The rows are grouped in 4 different ways at once. Each group adds its own fixed numbers to the row, and there is some noise. The rows also spread widely along 18 directions, which tell nothing about the answers.
(in the rows, 128 means zero)
Some rows, each with its group in each grouping after it:
[155 146  98 114  83 142 101 155 156  93 153 135 134 169 169 119  93 110
 127 133 118 133 136 110 166 119  58] => H A (5) Z_523
[ 80 157 149  68 158  82 136  78  87 178 156 126 198 125 183 146 132  71
 112 114 158  60  99  80 164 130 129] => U Y (4) Z_536
[142 131 104 101 137 131  99 118  75  82 167 152 146 170 187  95 132  83
 142 130 111 174  78 129  61 147 101] => H B (4) Z_607
[131 171 137 106 153 131 119 109 119 122  98 115  72 128  92 131 166 136
 137 168 148 129 140 113 128  95 114] => W Z (1) Z_523
[161  99 122 100  77 103 123 123 106 147 115 117 184 128 177 124 137 110
 125 118 136 110 125  74 160 131  98] => U D (2) Z_536
[176 162 118 144  75  86 137 137 130 143  69 102  66  83  90 105 135 135
 174 122  80 124 125 173 181 101 110] => P Z (3) Z_966
[ 94 104  91 121 146 175 132 160 156  92 129 105  84 144  80 192 119 166
 118 181 162 127 176 131  87 147 103] => P B (0) Z_966
[125  92 142 104 126 168  80  92 137 127 139 115 169 107 167 186 120 142
 124 116 156 137 169 113  67 151 129] => W D (1) Z_907
[139 109  96 144 144  53 155 115 140 101  94 138 108 140  92 150  97 177
 153 163 192 171  73 135 131 132 119] => U Y (5) Z_905
[120 104 104 171 130 155 135 132 153 105 115 138 115 105  95 121 135 149
 102 151 163 131 134 151 128 162  97] => P A (2) Z_905
[120 142 164 151 135 107 121  71 118 167  97  86 155  85 105 184 146 120
 147 128 137  94 142 109 107 154 127] => H Z (0) Z_607
[141 117  61 124 151 136 178 124 109 136 157 196 144 113 113 151 117 123
 134 112 164 103 124 178 127 150 131] => U Y (3) Z_907
[129 132 139  76 107  49 108  85 137 120  54 109  82 140 153  99 137  85
 116 143 160 132 106 136  81 125 104] => P D (2) Z_905
[166 135 124 168 128  91 165 129 123 139  78 172 119 129 100 112 153 123
  92 132 158 103 174 138 176  84 127] => P A (2) Z_907
[104  79 130  79 137 113  92 120 128 168 108 101 129  94 126 181 116 149
 119 140 158  93 189 149 105 124 137] => H A (1) Z_523
[109  91 128  98 147 133  68 133 106 158 119 112 131  97 149 165 118 126
 144 142  94 138 146  89  87 136 152] => W D (1) Z_607
[ 75  73 118 106 173 155  72 137 105 151 119  96  84  51 118 109 158 155
 118 180 153 137 122 150  92 180 116] => P A (2) Z_966
[186 123 129 132 122 106  66 139 166 126 125 113 154  95 123 100 139 135
 152 150 148 143 163 100 129 108  98] => H Y (1) Z_536
[ 99 119 104  58  75 111 135 106 108 143 115  94 181 137 136 203 153 131
 163 111 114 122 121 115 101 103 196] => P A (0) Z_905
[157 150 123 130 101 121  99 115 137 115 145 135 164 121 130  71 147 116
 154 115 134 139 111 126 152  94 152] => H D (1) Z_536
[118  69 158 133 100 222  76  91 101 141 117  68 105  94 156 140 143 172
 100 130 167 139 147 125  75 237  45] => U A (2) Z_607
[152 155 131 145 107 121 114 123 135 104 136 126 109 138 141 144  90 131
 147 108 116 129 152 178 124 110  91] => P D (0) Z_536
[ 81  84 100  97 173 135 116 125 108  97 128 163 126 127 162 132 145 175
  95 160 194 176 127 165  79  95 145] => U B (0) Z_907
[114 126  94 142  70 156 151 121  81 138  90 116 134 124 128 139 176 110
 138 130 104 104 130 106 100 157 104] => H D (3) Z_966
[138 126 166 190 140 166  86 120 149 108 137 121 139 122 135 123 115 166
 109 132 158 146 175 125 125 132  82] => H Y (1) Z_536
[219 153 124 149 122  91 115 180 145  68 162 111 125 151  82  78 105 135
 188 143  95 140 124 170 155  96  88] => H D (0) Z_536
[ 98  94  72  85  93 145 168 130  73 163  99 105  88  96  86 105 170 105
 147 144 132  78  79 153  83 212 115] => H Y (1) Z_905
[112 104 117 102 126 144  96 127 135 133 133 118 151 123 154 128 129 150
 125 151 164 147 122  87 138 134 120] => U Y (5) Z_523
[120  67  90 113 110 182 126 167 164 140 150 123 149 150 110 151  87 143
 120 134 154 115 154  98 148 160 156] => H Y (3) Z_536
[ 62 147 104 162 124 197 161 131  45 175 109 104  68  86  94 240 130 168
 164 126  51 112 131 108 132 148 128] => H B (1) Z_905
[151  80 112 142 136 115 132 208 133 159 109 126 135 108  72 109 122 128
 137 157  75  97 155  97 179 111 174] => W D (0) Z_607
[154  85 142 101 148 112 104 168  82 128 132 121 153 150 128  94 133  84
 133 128  62 115 142 131  81 122 168] => H D (1) Z_607
[121 148 141 162 104  90 148  90 184 116  81 122 134  81  86  73 142  97
 119 115 140  85 104 192 141 134 125] => U Z (1) Z_607
[ 87 129  93 138 101  79 126 114 125 124 118 102 184  83 127 155 131 147
 174 157 140 117  88 130 125 137  91] => U Y (4) Z_523
[211 148 135 145 116 147  78 142 121 122 152 150 157 138 151  56 135  51
 144 115  93 135 132  96 122 148  97] => U Z (2) Z_536
[ 88 115 143 117 148  91 129 104 129 156 137 133 138 147 139 147  52 101
 111 111 139  97 118 132 153 143 172] => P D (4) Z_607
[155 130 148 147 130 101 130 104 140 107 123 106 148 110 137 142 122 128
 139 119 116 127 101 148 138 138  82] => H A (5) Z_523
[191  90 109 107 191 153 115 144 161  98 155 202 130 134 177  84 131  72
  90 114 106 181 116 106 116 123 152] => P D (5) Z_966
[ 86 103 156 110 115 160 117 104 100 143 105 121 118 156 164 162 117 134
  88 109 141 123 146 125 120 125 143] => U A (2) Z_536
[130 132  99 134 158  75  94 141  96 127 131 148 137 111 161 152 101 138
 149 170 131 159 112  95 142 129  66] => W Z (3) Z_905
[133 118  86 113 151 134 120 132 138 126 140 158  99 105 124 135 111 141
 134 140 147 145 120 137 132 136 106] => H Y (1) Z_905
[171 157 169 148 170  94 168 119 151  76 146 116 159 135 104  89 154 110
 131 130 119 110  93 161 147 112  91] => H Y (0) Z_523
[ 89 193 110 157 135 171  88 131 131  86 194 187 181 128 168 162 100 113
 135 108  81 122 180 163 126  58 124] => W D (1) Z_523
[119  79 111 137 144 115  93 181 110 116  95  94 112  81  93 109 140 141
 165 173  74 142 126 152  73 141 133] => U D (4) Z_966
[107  73 120 117 142 174  94 130 134 114 128 105 120  99 114 112 162 205
 111 162 189 166 136 153 116 132 136] => H A (0) Z_607

New rows, each followed by its group in each grouping:
[148  87  88 123 176 150 137 127  95 177 129 163 117  98 118 146 131 134
 113 150 173 126 140  94 134 185 111] => U Z (3) Z_905
[183 114 102  60 157 123 152 175 114 163 111 121  97 125  38 116 184  91
 155 155 100  85 160  98 126 107 194] => H Y (1) Z_966
[ 81 136 100 178 118 145 138 129  81 129 128 181 144 108 180 128 117 145
 121 121  94 153  97 146 172 106 117] => W Z (3) Z_523
[128 132  87 154 190  78 103 151 148 130 131 143 162  66  43 136 141 114
 180 180 118 120 128 129 134  99 183] => H Z (2) Z_607
[206 118 134 103 139  94 114 113 143 133 124 113 134 118 109  56 156 102
 153 136 148 137  93 105 144 141 129] => H D (3) Z_523
[160  91 103 103 156 163 115 147 141 110 141 123 114 129 117 121 132 115
 132 157 131 147 120  87 107 169 113] => H D (4) Z_966
[176 127 113 107 139 128 113 131 138 128 168 122 140 111 111 156 118 166
 142 134 163 120 165 147 171 118  95] => H A (0) Z_607
[138  88 144  88 104 111 118 111 122 162 115  97 144 163 150 217  79 109
 143  99 113 115 145 100  99 144 157] => H A (0) Z_536
[108  87 119 110  94 122 155 111  96 112 113 107 177  99 155 126 164 135
 127 122 131 126  72 138 120 147 120] => U B (2) Z_907
[ 84 126 132 110 132 104 137 130 151  95 127  82 165 106 113  96 161 158
 133 161 146 130  58 100 186 111 142] => U D (5) Z_966
[132 110 101 110 128  65  96 100  86 135 123 127 176 112 130 105 162 136
 148 167 208 131 126 120  82 133 128] => P D (1) Z_907
[113 175  84 123  86 142 128 113  94 152 122  97  80 106  82 154 136 163
 176 152 169 110 124 131 170 138 100] => P Z (5) Z_536
[122  96 167  97 144 144 103 116 134  97 137  69 152 168 120 144 133 105
 112 150 139 106 129 100  57 192  98] => W A (1) Z_607
[129  59 112  98 110 144 123 129  39 174 104 169 151 142 184 111 152  93
 108 105  90 140 122  95  82 140 192] => W D (1) Z_607
[107  95  85  84 102 148 124 127 139 132 131 126 166 102 141 106 157  98
 114 139 149  94 138 137 105 146 129] => P D (4) Z_523
[124 155 117  97 125 180 141  86 117 122 156 159  89 123 166  95 133 133
  85 101 183 104 140 199 158 130  70] => H D (3) Z_523
[112 152 132 121  93 166 130 125  79 150 118 105  69 157 136 107 125 119
 135 124 114 113 108 115 136 156 100] => U D (0) Z_536
[175  76 159  99  74 107 107 131 124 177 117  64 134 144 113 108  84 109
 144 107 121  88 127 103 151 196 132] => H A (1) Z_607
[106  90 105 113 185 133 120 176  97 128 135 124 129 107 123 152 157 134
 137 161  84 142 123 125 100 111 152] => P A (0) Z_536
[ 99 121 107 140  88 158 109 113 101 183 126 138 125  84 141 116 114 134
 123  97 135  95 161 174 145 148 144] => P D (3) Z_607
[126 107 145 123 145  97 125 135 128  80 139 125 142 148 121  80 113 139
 127 142 135 136  97 174 127 109 137] => W D (1) Z_523
[160 124 112 109  91 153 134 152 120 158  71 142  73 146 125  98 140  90
 118 122  88 119 157 117 131 115 136] => U Z (3) Z_523
[125 145 127 114 162  86 110 148 120 155 110 148 134 106 145 156 111  61
 143 111  33 109 135 120 120  84 168] => U B (5) Z_607
[ 89  61  80 156 203 164 114 139 109  93 177 184 180 113 146 110 131 109
 111 153 145 154  86 135  45 182 140] => U D (1) Z_536
[191 140 111 168 137 121 112 115 131 105 138 150 162  52 126 138 155 155
 183 117 100 163 119 177 123 105 101] => W Y (5) Z_523
[161  82 159 179 179 116  92 127  90 145 153 189 182 142 189 164  53 126
 103  85 104 155 191 143 104 120 148] => H D (3) Z_905
[108  93 167 115 132 176 127 130 174  83 135  77 139 113 143  69 144  81
  92 111  76 104  86 157  84 189 108] => P D (1) Z_607
[103 145 145  98 134 156 102 108 106 138 161 129 161 155 158 163  95  96
 128 104 121 107 153 124 115 123 155] => U Z (4) Z_536
[133 143 146  74 168 160  97 127 144  95 152  65  71 131  97 139 138 146
 140 156 125 140 122 135 108 145  96] => P A (1) Z_607
[148 129 103  99 109  76 133 116 108 172  75 143 120 130 127 171 131 112
 160 106  88 141 120 101 141  84 193] => U A (3) Z_607
[135 160 151 122 154 174 100  89 126 169 123 133 107 110 173 142 150  96
 115 105 109 142 120  59 144 138 116] => U A (3) Z_536
[149 135 159 120 145 167 150 106 123 103 166 151 143 188 132 110 116 111
  88  93 158 115 149 160 134 128 156] => P A (4) Z_907
[110 159 129 166 129 118 104 105 143 107 133 133 174 131 124 123 138 115
 136 140 141 138 125  97 124 113 150] => P D (5) Z_966
[137 149 152 113 163 106 138 104 131 118 133 134 125 181  90  71 144  71
 103 144 183  95  98 109 132 143 145] => U A (2) Z_536
[131 112  99  95  99 103 105 100 114 147 155 138 129 133 150 122  73 192
 137 129 224 149 107 128 200 138 119] => W D (3) Z_905
[164  72  55 157 102 130 100 124  88 152 107 180 167  58 119  90 182 149
 150 152 186 160 138 140 114 131 144] => H Z (2) Z_536
[125  94 161 127 200 142  76 148 150 114 137  76  98  62 120 123 113 141
 147 159  76 146  98 150 106 169  93] => W A (4) Z_523
[141 137 172  79  55 182  81 115 111 174 141  65 166 147 181 128 126 105
 131  95 102 106 146  33 159 162 121] => W B (3) Z_905
[149  96 113 162 100 146 156 147  76 164 103 103 120 109  89 150 136 167
 136 143 137 101 152 124 163 161 105] => P Z (5) Z_536
[164 153 155 162 177 120  73 128 178 124 172 108 143  72  99 129  93 113
 142 132 118  91 165 157 141 157  62] => H A (1) Z_607
[114 153 117 132 115 134 153 135 141 117 102 154 105 159 112 140 120 124
 104 135 150  98 158 135 147  99 124] => W Y (5) Z_907
[ 97 105 110 136  94 151 123 146 104 126 125 112 143 128 123 146 115 135
 143 130 103 106 147 160  84 150 113] => U Y (1) Z_523
[136 127 112 100 181 192 110 166  77  92 178 156 110 138 121  92 157 136
 118 145 113 150 152 168 102 109 129] => H Z (1) Z_905
[158  47 141  99 120 103  72  94 102  86 110 145 186 151 177  74 160 157
 105 137 200 202 125 144  54 109 170] => W D (2) Z_607
[124 118 150 169 137 108 122  94  81 151 114 119 147 137 125 165 110 147
 130 132 164 120 139 115 116 155 109] => U A (4) Z_536
